All groups share one centre, and each spreads out both ways along 7 directions, with some noise.
In the rows, 128 means zero.
Some rows, each with its group after it:
[132 159 147 134 146 123 161 120 132 130 144 125 113]  zol
[131 137 118 121 152 141 127 128 140 128 123 143 143]  kavil
[124 175  97  94 115 158  93 149 154  88 141 105 128]  lale
[134 125 119 134 122 104 139 148 141 129 130 129 138]  bage
[120 143  48 169 158 132 162 101 141 117 127 144  30]  bage
[ 95 149 138 122 179 136 167  76 150 117 101 142 201]  zol
[ 94 119 156  85 143 153  70  97  96 117 102 122 184]  lale
[113  88 136 113 140 119  94 136 113 130 126 122 135]  kavil
[110 167  97  88 118 131 107 132 131  91 111 112 165]  lale
[123  93  91 108 141 141 116 116 171 112 114 133 189]  kavil
[117 121 143 123 121 110 127 169 127 128 141 124 148]  zol
[132 100 163 135 101 113 130 140 135 133 143 111 144]  bage
[144 171  93 103 189 130 119 160 112 146 114 170 124]  lale
[135  73 135 141 128 117 150 108 158 128 156 110 108]  bage
[136 220 157 110 207  91 139 142 163 128 115 131 176]  bage
[126 122 118 107 139 118 105 127 115 128 124 124 123]  kavil
[139 111  91  95 121 133 119 113 148 109 121 123 152]  kavil
[131  87 134 140 154 116 109 136 151 137 142 122 108]  lale
[156 141 135 153 134  99 134 104 124 138 120 119  87]  zol
[126  89 118 158 163 144 194 126 159 160 112 190 195]  kavil
[102 151 138 137 131  74 139 122 128 112  97 116 169]  lale
[132  67  35  76 159 142 130  71 142 103 139 120  86]  zol
[132 203 125 108 180 124 113 149 143 117 118 139 147]  bage
[106 136 187 157 143  82  95 128 114 137  99 114 152]  zol
[144 104 110 113 108 152 109 150 141 126 145 126 119]  bage
[147 202 162 158 150 122 133 114 138 138 121 126 101]  zol
[ 99 142 149 109 147 145 171 137 140 117 154 132 166]  zol
[152 167 144 129 189 110 137 157  94 177  92 191 165]  lale
[167 210 155 136 144 192 173 139 148 145 167 151  96]  kavil
[ 94 163 137 114 155 135 158 157 146 109 166 124 136]  zol
[106 180 114 135 200  73 144 115 143 119  92 138 148]  bage
[146 192 144  92 123 187 105 110 167  96 162  92 110]  kavil
[167 116  86  89 106 176 117 153 147 125 147 141 142]  lale
[153 143 124 121 176 135 130 145 121 154 125 162 118]  lale
[134 147 188 131 132 152 139 131 107 146 166 126  88]  kavil
[146 179 137 147 125  79 162 149 127 132 129 121 101]  kavil
[125 181 178 126 198 142 125 116  88 157 112 158 127]  lale
[156 207 112 129 138 141 101 204 159 117 147 133 101]  zol
[119 119 210 109 178 105 168  56 124 142 121 116 181]  bage
[159 110  60  87 160 161 101 142 176 117 155 131 105]  bage

New rows, each followed by its group:
[138 102 115 141 123 111  91 173 172 122 132 118 139]  lale
[134 180  78  64 170 142 103 148 114 121  91 164 187]  bage
[ 83  89 143  97 189  90 124  54  87 132  75 136 201]  bage
[112  43 116 127  52 109 131 126  71 141  98 141 186]  bage
[ 86 104 156 133 172  80  53 103 118 124  85 107 153]  zol
[156 148 103 130 155 106 160 155 122 154 114 165 141]  lale
[156 154  93 109 151 141 143 120 109 142 117 159 113]  kavil
[153 128 125 126 126 119  92 189 144 148  99 158 189]  lale
[109 142 113 135 149  86 146 114 106 129  86 144 163]  bage
[ 76 105  65  87 160 107 116  82 133  72 136  87  90]  lale
[163 145  78 144 142 103  99 214 185 130 128 142 122]  lale
[139 125 192 195 103  57 171 160 149 163  96 141 190]  lale
[ 91 101 112  96 135 108  84 118  78 125  72 143 205]  bage
[138 120 142  99 169 119 124 115 152 125 132 120 160]  bage
[134  39 152 120 122 170 147 135 108 166 156 160 145]  kavil
[ 99 180  52 128 185 112  95 141 124 108  86 151 110]  bage
[115 165 152 110 145 134 114 118 113 123 117 130 152]  lale
[ 85 119 141  82 194 131  92  80  71 127  99 134 154]  lale
[129 148 143 157 130  90 156 137 149 128 124 122 128]  lale
[ 85 139 109 111 169 107 122 154 146  93 153 107 112]  zol
[145  92 140 141  95 136 132 129 165 125 157 103 123]  lale
[129 112  89 122 139 112 131 140 157 120 112 138 172]  kavil
[140 130 157 157 134  97 173 161  99 169 138 153 102]  kavil
[122 113  83  97 120 123 155 198 152 112 167 134 153]  zol
[151 118 131 132 118 115 136 123 127 137 125 130 125]  zol
[187  62  91 112  87 129 172  88 121 160 108 152 163]  zol
[131 186 117 112 146 148  54 213 157 113 133 132 143]  zol
[106 130 152 117 140 118 131  95 105 129 108 126 167]  lale
[138 110 163 158 143  68  84 190 131 169  70 163 226]  lale
[109 188 140 145 151  76 159 124 122 123 102 130 148]  lale
[128 143 162 140 111 108 144 139 124 136 124 123 147]  bage
[144 134 104 117 137 117 139 145 135 135 122 142 141]  lale
[109 100 147 142 136 102 137 136 149 130 124 127 165]  kavil
[ 89  81  87 117 143  98  38 150 174  83 132  82 116]  lale
[110 164 129  99 160 129 140  95 102 114 123 127 122]  lale
[ 94 133 138 134  65 140  61 145 209  59 165  44 126]  lale
[141 156  91 128 140  66 118 173 110 129 111 135 103]  kavil
[173 143 106 161 113  86 205 115 145 144 107 147 131]  zol
[131 133 111 127 149 122 127 142 144 131 120 141 145]  kavil
[114 122 110 126 126  70 164 112 117 124  94 129 176]  lale
[133 128 194 130 167 103 182  74 142 140 143 115 143]  bage
[116 113 101 125 135  82 138 165 141 113 135 117 125]  zol
[ 97 118 111 144 143 103 131 105 105 125  97 138 127]  bage
[114 151 122 170 118  92 118 164 145 120 126 119 100]  bage
[126 177 134 132 134 117 130 144 144 116 123 121 132]  lale
[146 164  98 124  67 147 165 136 184  86 171  89 106]  lale
[ 87 101 163 115 142 120  79 100 147 104 124  88 165]  kavil
[149 156 131 153 121  90 113 169 144 142  91 143 169]  zol
[143  76 135  78 178  92 124 113 178 124 131 115 193]  bage
[143  74  90 110 170 126  88 149 138 140 131 146 117]  lale
[116 219 138 125  97 147 132 132 171  73 158  84 108]  lale
[163 137  91 142 145 120 185 124 168 132 151 135  91]  bage
